The rows are grouped in 4 ways, from coarse to fine. Each group lies inside one group of the grouping before and may be the whole of it. The rows also spread widely along 10 directions, which tell nothing about the answers.
Known rows, each followed by its group in each grouping:
[-12   5  -1   8 -10   8   2  30   0  15   0  12  -9  -7 -30   9  -4  -4
  17  -7  -1 -11   9]	veb Q15 busu mepin
[  0 -21  11  19  17 -25  17 -33 -20 -11  15 -11   1  11  13 -36   9 -23
  -7  16 -20  -1   2]	Fitu Q128 Rinub zus
[ -5 -10  19 -36  -9  16  -1  10 -30   3 -12  -9  -1  -9   8 -35  33 -19
  31  10 -58   6 -24]	Susum Q460 Venu Faruk
[ -7   2   6   0  18 -11  -2  16 -36 -20  -1  -8  40  -5   1   0  -2 -14
  23  29 -10   1  -7]	veb Q284 vak satus
[-28  -3 -19  16 -21  -4   5  23   1  51   7  44   4   7 -22  22   2  24
   2   1 -20 -15   9]	Susum Q165 nug dak
[-11 -14   9  16   8   7  15   7 -24 -18  12  14  -5  20 -10 -10 -10   6
  -1   7 -10 -19   7]	moz Q595 vof zav
[ -8 -14   7   8 -26  22  -1  21  44  35  11 -25 -55  -9 -36   5   7 -22
  32 -36  39  20  32]	moz Q595 vof valiv
[-13 -28   8   2  -9   0  17 -23 -16  18  14   6 -12 -10  10 -23  29  -1
  43  24 -46  -4   5]	Susum Q160 Solu Nep
[-19  10  -7   5   3  15  15  19  22   3   5  22   9  -4  -7 -10  -4 -18
   1 -11  -4  -4 -10]	veb Q68 nirub zabit
[-21  -1  -5   3  -5  16  22  11   7   7  10  18  -9  11 -12   0  -2   5
   9 -10 -27  -3   2]	Fitu Q910 fol kigi
[-13   1  -7 -14  -1  18  22  54 -19  17 -16  43   2  43 -10  13 -26  31
 -31 -20   0 -16  -3]	Fitu Q910 fol nize
[-41  20  -7  12  27 -14 -10   2  41 -19  32  -1  45 -19 -29 -10   5 -39
 -16   5 -19  32 -20]	Fitu Q923 lege mifu
[  2 -28  -2  -2  -3  -5  21   2 -26  14  -2   6   1  13  22 -12  11  17
  27  12  14  -5   7]	veb Q720 lafo ruk
[ -7  -3   4  24   0  -5   1  -4   2  -6  14 -17  12  -7 -12   3  -1 -17
   5   8   8  15  16]	moz Q595 Gadef Gage
[  0 -27 -16  42  18   8  38 -10 -17 -31  25   1 -10  22  -2   6 -26   9
  29   8  17  -7  22]	moz Q340 perol nitiv
[-10  11   0   2  -2   8  -1  35  -7   7 -10  12 -12  27 -24   0  -7  -1
 -35 -19 -17  -2   2]	Fitu Q128 kulif Kip
[-12 -15   0   6 -10  18   4   7  30  11  22  -8 -32   2 -26 -11  13 -19
  20 -16  12  13   7]	moz Q340 nuv Zired
[-16 -23   6  -7  16  -5   6  22 -17  -5  14  -1  -6  16 -25  -4   6   3
  24   4  23   1  -3]	moz Q340 pevob Vige
[ 27  17  -5  29 -18  -4  10  10 -50   2 -35   9  45   0  21   0 -19 -12
 -39  13 -48 -33   3]	Fitu Q128 kulif viset
[-20  -8  -2  18  13   7  13  24  -1   2  16  25  -2  -6 -30   3  -8 -15
  13 -12  -4 -11  -6]	Susum Q165 Zugos gor
[-38 -19  -5 -16   1  40  33  14  19  -2  18  38  -6  16  -4 -21   7  13
  37  -6 -25 -13 -27]	moz Q595 rera zafis
[-23 -11 -22  -5 -28   6  10   4  43  59  15  23 -10  24   2   5  12  13
  -7 -27  28  19   9]	veb Q284 Tedos mumug
[-20   8 -20  -3   3  15  14  27  23   7  -3   7  31   0   2   5  -1 -12
  17 -15 -13  15 -18]	Fitu Q128 baged duv
[ 13 -28  -9  30 -11 -10  33 -26 -12  28   5  -1   2   6  30  -8   2  -3
  20   0  -2 -14  20]	Fitu Q128 baged duv
[-36  -2  -8  -8 -22  -6  -5  26  19  57  17  39  15  -9 -25   7  17   1
  15  -3   0 -16 -10]	veb Q284 Tedos mumug
[ -2  15 -10  11   8   5  -9  17   2 -27 -10 -45  49 -15  -3  24 -10 -22
  17  12  14  48   8]	moz Q595 Gadef Gage
[-42  -9 -29  13  -8  13  18  17  55  28  28  20   4  -2 -19  21   6  11
  40  -9  22  14   6]	moz Q595 vof valiv
[ 12 -17 -20  30 -18  11  23 -10 -12  -4   3 -13   2 -12   6  20  -7   2
  55  13  -1  -5  29]	moz Q340 pevob Vige
[-13  -5  15 -17   8 -14 -16  23  -8  15   1 -20  -4   2 -26  -6  21 -10
  17   3  15  22   4]	veb Q15 busu mepin
[  4 -13  -5   6   6 -10  16  -4 -14  12   2  10  10  32  19 -14  -3   9
 -28  -1  18   1   3]	veb Q15 busu mepin
[-17 -17 -10  12   3   1  10   5   3  16  13  11   1   3  -7  -6   4  -7
  10  -5  -3   7  -1]	Susum Q165 nug dak
[ -3 -12  -6   8   7 -11  12  15  -4  21  -3  -1  31  -8   5  -1   1 -22
  19  -5   8  -7  -9]	Fitu Q128 baged duv
[ 13  -5   8  39  21 -51 -14   3 -40   8   5 -31  48 -28  -9  12  -2 -38
  -5  25  27   0  14]	Susum Q460 Venu Faruk
[-21  -3   1  23  -1  -8  12 -16  13  13  30  31   3  -3  -9 -24  10 -14
  -8   5 -23 -23  -7]	veb Q15 busu mepin
[ -4  -7   6 -17   9   8 -11  37 -18   6 -17 -22   0   5 -15  -3   6 -15
   7 -11   8  30  -2]	Susum Q165 nug dak
[ -2 -30  12 -15   2  -6  13  34 -26  31  -3  22 -20  23  -7 -10   7  20
  13  -8  39 -20   1]	veb Q720 lafo ruk

New rows. What belongs after each?
[-12   3  -7  25  15  16  19   2   1 -37  16   5   9   3  -2  -4 -18 -17
  15   4  -8   1   2]	veb Q284 vak satus
[-19 -11  12  23  30 -11   7 -13  -1 -28  35   4  -7  18 -15 -23  -4 -20
 -11   6   7   6   1]	veb Q284 vak satus
[-19   1 -12  32  14  -7  11 -21   7 -12  22   5  15   6   4  -5  -2  -2
 -14  16 -27  23   8]	Susum Q160 Solu Nep
[ 15 -17  18 -10 -11  18  15  43 -38  23 -22  -3 -17  -4 -14   3 -12 -11
  31 -17   2 -30   8]	Fitu Q910 fol kigi
[-15  -8  22  -8  19  -2  -9  15   7 -10  10 -10  -2  -6 -15 -39  17 -37
  -5  -4  13  17 -19]	veb Q720 lafo ruk
[  7   5   5  29  11 -26   3  -2 -22   3   3  -8  30   1   0  -1 -16 -24
 -38   7   2  -3  10]	Fitu Q910 fol kigi
[-11  -1   1   6   5   3   8  28 -24 -12  -2  18   5  -6 -15  -3  -4   3
  23  14 -13 -20  -1]	veb Q720 lafo ruk
[-11 -14 -26  -9 -13   5  13  16  16  49  -6  12  34  -6  13  15  13  -2
  26 -10  14  21 -11]	Susum Q165 Zugos gor
[-25 -12  13  -2  23 -21 -10  29  -4   6  17   4   5  -4 -31 -14  14 -12
  11   6  29   3 -10]	veb Q720 lafo ruk
[-21 -18  10 -44  21  21  11  59 -10  28 -11  54  43   6  -4 -33   4 -28
  -6 -30  11 -28 -73]	Susum Q165 Zugos gor
[  3  -2 -13  30   3   8  16   0  14  -9   2   0  25 -16  16  -9 -11 -27
   3  -2  19   5  -1]	veb Q720 lafo ruk
[  1   1  -3  15  -2  -9  -4  23  -5   6  -5 -13  -1   1 -11  10  -5  -2
   0   1  26  17  23]	veb Q720 lafo ruk
[ 20  -6  15  -2  -9   8   6  19 -47  10 -18   8   4   7  13 -21  -5 -16
 -26  -6 -23 -22  -5]	Susum Q460 Venu Faruk
[-10  -9  16 -18  22 -15  -1  17 -18   5   2  12  19  32  -5 -27   2  -7
 -50  -7  10   7 -18]	Fitu Q923 lege mifu
[ 14 -12  -7  36   3 -32  -2   1 -49  11  -9 -26  26  -8   0  27  -7   0
  16  28   8   9  35]	Susum Q165 nug dak
[-16  13   8   5  -7   7 -17  35  11  10   3   1   2  10 -34   2  -4 -11
 -34 -13   9  11   4]	moz Q595 vof zav
[  6  14   8  52  30  -8   9   3 -32 -66   3 -24   4  -8 -21  -2 -34 -35
 -10  14 -29  -2  19]	Fitu Q128 Rinub zus
[ -2   0  17   7  17 -13  -6   8 -18 -11   5  -6  -1  14 -15 -21  -1 -17
 -30   0   7   7   3]	veb Q15 busu mepin
[-15   1 -26  -1 -27  15   8  -1  29  21   6   4  21  -4   5   6  12  -1
  19   0 -13  16  -4]	moz Q340 pevob Vige
[ 19 -21   8  -1 -21  -1  -6  21   0  47 -11 -41 -35   9  -9  18   4 -10
  26 -23  68  30  45]	veb Q284 vak satus
[ 21  -1  17   5  -1 -24 -11  23 -50  12 -29 -31  28 -18  -5   1  -2 -31
   7  15  -6  -7  10]	Fitu Q128 Rinub zus
[-17  -7  -3   1  15   2   7  17  -7   2   2   1  18   0  -3  -2   1  -5
  14   6  -1  16  -5]	Susum Q160 Solu Nep
[-17  -2  -9   2  10  -2  12  15  -3   4   6  16  23   4  -3  -1  -2   1
  12   5   4  -4  -9]	veb Q15 busu mepin
[ 29 -12  25  31   5 -10   8   3 -65 -25 -12 -10  11 -24   7 -17 -14 -28
  13  25 -10 -39  15]	veb Q720 lafo ruk
[-18  26  -1 -15   9  -5 -10  16   3 -11 -10  -8  37  -8   0  -8  11 -18
  -7  16 -25  26 -14]	veb Q68 nirub zabit
[  0 -18   2   6 -11  -3  15   8 -24  17   1  20 -14  16   5 -11   4  16
   1   6   1 -16  13]	veb Q720 lafo ruk
[  6 -14  -9  27 -33 -21   9 -13 -12  59   6  10  -3  -5   7  10  14   7
   4   8 -11 -12  28]	Susum Q460 Venu Faruk
[-43 -17 -13  -1   8  15  41 -14  17   0  35  42   5   9   5 -22  13   9
  34   6 -51 -17 -27]	Fitu Q910 fol kigi
[-21   8  -7   9  12 -10  -1  -9  39  -2  20 -16  27   0  -3 -11   4 -30
 -31  -5   0  42  -5]	Fitu Q910 fol nize
[-23 -12   8 -38  23 -19 -15  53 -30  16  -5 -13   4  25 -28   9  18  16
  14   4  23  31  -6]	Susum Q460 Venu Faruk
[-23   6 -27  31 -12  32  25 -23  43 -29  31  13 -14  11  -3  -7  -7  -4
   1  -8 -31  17   7]	moz Q340 pevob Vige
[-20  11 -12  30  24 -35   4   7 -17 -12  11   2  31  20 -13  18 -10  12
 -22  21 -14  11  12]	Fitu Q128 baged duv
[ 14  -2  11  31  23   4  16  -7 -41 -66  -2 -16   9  -7  15 -25 -18 -24
   4  22 -23  -3   8]	veb Q720 lafo ruk
[-23  42 -27  13  10  -4  -2   4  27 -24  -3  -6  63 -14  11   9  -5 -17
 -17  19 -25  40  -9]	veb Q68 nirub zabit
[-24  13  11 -28  10  12 -20  47   3 -13  -3   1  38 -17 -32 -15  10 -37
   5   2 -13   5 -43]	moz Q340 pevob Vige
[-27 -14 -18  10  17   1  18   0  31  -4  27   3  23 -17   2  -8  11 -14
  47   6  22  17 -15]	veb Q720 lafo ruk
[ -2  17 -30  11 -15  31  21  46  -6   1 -17  44  39  18   3  22 -37  13
 -29 -13  -4 -25 -11]	moz Q340 pevob Vige
[-10  19 -17  40   1  35  24  -8  23 -42   9  10  -8   4  -4 -11 -22 -26
 -14 -15 -55   0   2]	Fitu Q128 kulif Kip
[-18  -7 -19  13  -6   6  14 -13  23   2  15  -6  25  -7  14   2  11  -3
  30  14  -8  19   4]	moz Q595 vof valiv
[ 10   3  20  14  29 -23 -10 -20 -29 -42   2 -43  19   4   7 -31   3 -38
 -31  21  -6  28   5]	veb Q15 busu mepin
[ -2 -20  15  -2  -9   8  12   7 -19  33   1  28 -32  30   1 -28   4   6
 -31 -14  -8 -15   7]	Susum Q160 Solu Nep
[-42 -12  11 -17  47   8   5  24   6 -40  25   2  24   8 -23 -27  10 -21
  21   5   9  12 -41]	moz Q595 vof zav
[-29 -10   2   5  22 -28 -11  47 -27  14   9  -9 -12   0 -63  40   4  13
  42  11  23  19  22]	Susum Q165 Zugos gor
[-19 -21  -7  -8  23  -8  10 -17  19   3  26   0  28  20  22 -29  14 -16
  -8  -4  32  29 -20]	veb Q284 Tedos mumug
[-20 -13 -20   8 -17  -6  14 -22  33  34  20  11   9  -2  19 -14  26   4
  15   7   3  18   0]	veb Q720 lafo ruk
[-11 -14  -8  -4 -14   1   9 -35  11   3  18 -16   5  13  22 -24  32   4
  11  23 -35  33   3]	moz Q340 nuv Zired
[  0 -13   0  20  -4  -9  20   0  -2  30  10  14  19  -9   2  -4  -5 -19
   2  -4   2 -24   0]	Fitu Q910 fol kigi
[  7  -4  -1  21   4  27  16  23 -10 -14  -9 -13  -7 -15  -6   7 -19 -22
  30  -9   1   7  18]	Susum Q160 Solu Nep
[-17  25  -1  -3 -21   9 -17  20  16  14  -2   4  10   0 -17   3   4 -14
 -21  -2 -23  20   5]	veb Q284 vak satus
[-28   9  21  21  31 -20  -2  13 -12 -29  24  12   6 -23 -42 -14   0 -33
  12  22 -21 -21  -7]	veb Q68 nirub zabit
[-20  15 -18  -9   3  35  26  43 -35 -32 -21  27  -2  34  -9  15 -17  37
  19   5 -65 -11  -4]	Fitu Q128 kulif Kip
[-14  19   8  -1  -9  -1  -7  42  -1  17  -9  10 -23  10 -34  10  -6   2
 -18 -11   3   2  19]	veb Q68 nirub zabit
[-11 -15  -3   5  11  -1  19  24 -22  -4   4   4 -22  30 -20  16 -11  29
  16  -3  11   7  25]	Fitu Q923 lege mifu
[ -1   9 -13   9  -5  13  13  10  17   0  -5 -12  24  -5   5   7 -14 -21
  -4 -11  -5  22   5]	Fitu Q910 fol nize
[-27 -18  13 -17  18  -7  -6  32   4  30  14  17   6   3 -31 -19  17 -22
  -2 -16  17   4 -29]	Susum Q165 Zugos gor
[-31   1  12 -11  15 -19 -22   1  13  -9  27  -8   8  15 -30 -28  25 -20
 -31   9  -8  30 -18]	moz Q340 pevob Vige
[-29 -12  11   1  35 -15  -7  21 -22 -17  16  -6  11  -4 -33  -6  11 -16
  27  15 -10  14 -12]	Susum Q165 nug dak
[-30 -11  -3   5  30 -19  -3  13  11   1  26 -11  17  -8 -23  -1  15 -19
  19   5  17  29 -11]	Susum Q460 Venu Faruk
[-10 -13   1  -6  -5   5   6  13 -10  22  -1  15  -3   7  -6 -10   8  -5
  -1  -8 -17   3  -6]	Susum Q165 Zugos gor
[-18  -9 -14   4   4  22  38  18   1  -1   9  40   3  25   5  -4 -19  13
  -1 -12 -16 -18 -10]	Fitu Q910 fol nize
[  4   2 -29  50 -51   9  18 -27  30  47  15   9  -9 -31   8  18   3 -13
  17  -4 -34  -5  35]	Susum Q460 Venu Faruk
[ -6 -10 -11  45  14 -33   8 -14  -6 -13  21 -23   4  -6  -9  16  -2   4
  24  28  24  21  39]	veb Q720 lafo ruk
[-13 -18  -1  26  43  -3  21   7  -5 -22  21   3   5  17  -6  -9 -18 -10
  -6  -4  32  13   2]	Susum Q160 Solu Nep
[-10 -12 -12  26  19 -13  22   1 -44 -32  10  -8  11  34   2  30 -16  46
  28  36   5  15  33]	moz Q595 Gadef Gage
[ 10 -15   8  27   0  13  25 -19  -2  -9  13  11 -14   2  10 -36  -8 -31
 -10 -13  -7 -24   2]	veb Q15 busu mepin
[-38  24 -36   5  10   2  15   7  32  -1  12  20  65   6   9  13  -6   5
 -21   8 -30  28 -22]	Fitu Q910 fol kigi
[-33 -12  36 -26  46 -17  -9  14 -32 -41  20  12  12  11 -20 -59  25 -17
  -8  26 -26  -3 -43]	veb Q720 lafo ruk
[-13  32 -12  35  -4   9   7 -18  33 -28  12  -6   2  -9   1  -8  -7 -24
 -24   3 -37  28  17]	veb Q68 nirub zabit
[-11   9  -8  16  -7  12   5  27  10   8   5  11  -5  10 -19  14 -17  -4
  -3 -12  14   4  16]	veb Q284 vak satus
[ 18 -29  15  13  59   0  28  22 -40 -50  -1 -24   7  28   2 -11 -35 -22
  -1 -17  65   7   4]	Fitu Q923 lege mifu
[  7 -27  10  10  13 -18   9  10 -35  11   5 -13  13 -14  -2  -5   5 -21
  35   9  18  -9   3]	Susum Q460 Venu Faruk
[-17  19  -4 -13   9 -13 -28  22  38  22   5 -18  36  19  -8  -4   6 -27
 -57 -17  50  60  -8]	veb Q284 vak satus
[ -4   2 -16  24 -16   8  16   8  -2  11  -3   0  25  -7   3  22 -11   6
  18  12  -6  -1  17]	moz Q595 rera zafis
[ -8  21 -19  48  -8  -5  12 -35  15 -23  18   3  18   0   6   3 -15  -8
 -36  13 -52  17  26]	Fitu Q923 lege mifu
[ -7  -3 -10   5   7 -24  10 -14 -23  -2   3  -2  41  17  19   4   4  17
 -11  27 -24  18   9]	Fitu Q923 lege mifu
[  2   0  -1 -15  12  35  11  40 -18 -31 -15 -10  13  14  -2  -6 -10 -10
  17  -4   0  10 -16]	moz Q340 nuv Zired
[ -6  16   0  47   4  13  18  32 -20 -15  10  52  24 -11 -24   8 -42 -21
 -10   1 -15 -62  -2]	veb Q284 vak satus
[ -1   6   5  36  13  -4   5  -7  -6 -33   6 -29  -5 -13 -20 -10  -5 -38
   3   4 -27  10  12]	Fitu Q128 kulif viset
[ -9  -2   6   0  15 -14   4  34 -37  -5  -9   2   7  14 -21   1  -7   2
   8  10 -12  -7   2]	Fitu Q128 Rinub zus
[ -9   6 -15   5  33 -12   0   7  11 -27  -3 -49  46   3   4   2   4 -28
   4   3  18  58  -9]	Fitu Q128 kulif viset
[-16  17   2  23  11 -10 -11 -10  20 -13  22   3  54 -23   0 -22  -2 -56
 -27  10 -11   5 -22]	veb Q284 vak satus
[-15 -20   6   8  19 -20  10  -6 -21  10  16   8   6  10  -4 -11  12   5
   6  21  -5   4   3]	Susum Q160 Solu Nep
[  4 -17   6  17  11 -19  18 -23 -24  -6  11 -20   4   7  10  -9   3  -9
   7  17 -13   8  16]	Fitu Q910 fol kigi
[ -9 -10 -17 -11  -2  18  32  -4   4   1   1   9  22  13  30 -10   1   4
  14   1 -23  10 -11]	Fitu Q910 fol nize
[-15  -6   1  -1   5   5  16   3  -5  -5   8  -8   7 -11  -6  -6   7 -13
  37   9 -30   4  -4]	Fitu Q910 fol kigi
[  3  14  -1  11  -5   7 -15  33  11   8  -8 -24  16 -30 -19   8  -4 -46
   0 -18   7  22   3]	Susum Q460 Venu Faruk
[ -9  21   8  -4  -7   3 -16  41   4   6 -15 -13  -8   4 -32  -5  -4 -24
 -26 -18 -17  20   3]	Fitu Q128 Rinub zus
[-10  -5  -4  -4  13  23  17   7  -8 -37   6  -4 -10  26   4 -11  -9   1
   6  -5  -7  20   4]	veb Q284 Tedos mumug
[-20   7  -8  21  -6  -4  -4  -4  17   2   9 -29  -6 -23 -29   8  16 -26
  35   6 -30  22  16]	Fitu Q128 kulif Kip
[-16 -15  -6   3   9 -12  21 -11   6  14  18  14  18  21  10 -16   4   0
 -17   2   0   6  -8]	Fitu Q910 fol nize
[-14 -25  -6   3   1   6  29  -4   0  13   7   5   1  -4   5 -17  18  -9
  49   2 -20 -12 -12]	Fitu Q128 kulif viset
[ -6 -25   5  13  22   4  24 -16 -18 -35  22   6  13   9   7 -33   0 -18
  12  16 -12 -14 -18]	moz Q340 pevob Vige
[-16   2 -27  16 -14  26  16  29  30  15  10  22  -1  16 -17  18 -14   8
   2 -18  15   3   7]	moz Q340 nuv Zired
[-20   8 -23  -6 -21  27   3  24  49  24   7  18  15  -1 -11   0   1 -16
  -8 -27   6  16 -18]	moz Q340 pevob Vige
[-31   2  -5   7   6  29  15  12  28 -25  21  21 -31  12 -19 -20  -1  -2
   5 -15 -17  13  -5]	veb Q720 lafo ruk
[-13 -12   5 -11   4 -20  -7  14  10  47   2   0  17   7 -11 -18  24 -26
 -16 -14  20   4 -19]	Fitu Q128 kulif Kip
[-14 -15   5   5   1   0  -5  25   2  27   7  -2 -19  -5 -31  -1   8 -17
  15 -15  15  12   7]	Susum Q165 nug dak
[ -7  19 -12  17 -27  20  -1  -6  13 -10   0 -16  15 -30   2   8   4 -24
  37  15 -49  17  15]	veb Q284 vak satus
[ -7  15 -10   4  27  23  14  21  -4 -48  -2   7  53   4  15  -8 -26 -27
  -3   2  -6   9 -26]	veb Q284 vak satus
[-12  -2  -4  -2  -4  -5  13  10   0  20   0   7   1  -7  -1   1  13   2
  31  10  -4  -2   8]	veb Q68 nirub zabit
[  5   0 -11   0  -7   4  14  24 -22  11 -21  -4  15  14  12  13  -8  10
  11  -3 -15   5  10]	Fitu Q128 baged duv
[-10 -19   9   4  19   4   9  21 -21  -4   6   8  -3  -4 -21  -8   0 -20
  21  -6  -4  -7 -10]	Susum Q165 Zugos gor
[-27   5 -20  32  38   4  15  -3  31 -53  29 -17  39  -1  -5   4 -14 -19
  11  10  13  36  -6]	moz Q595 vof valiv
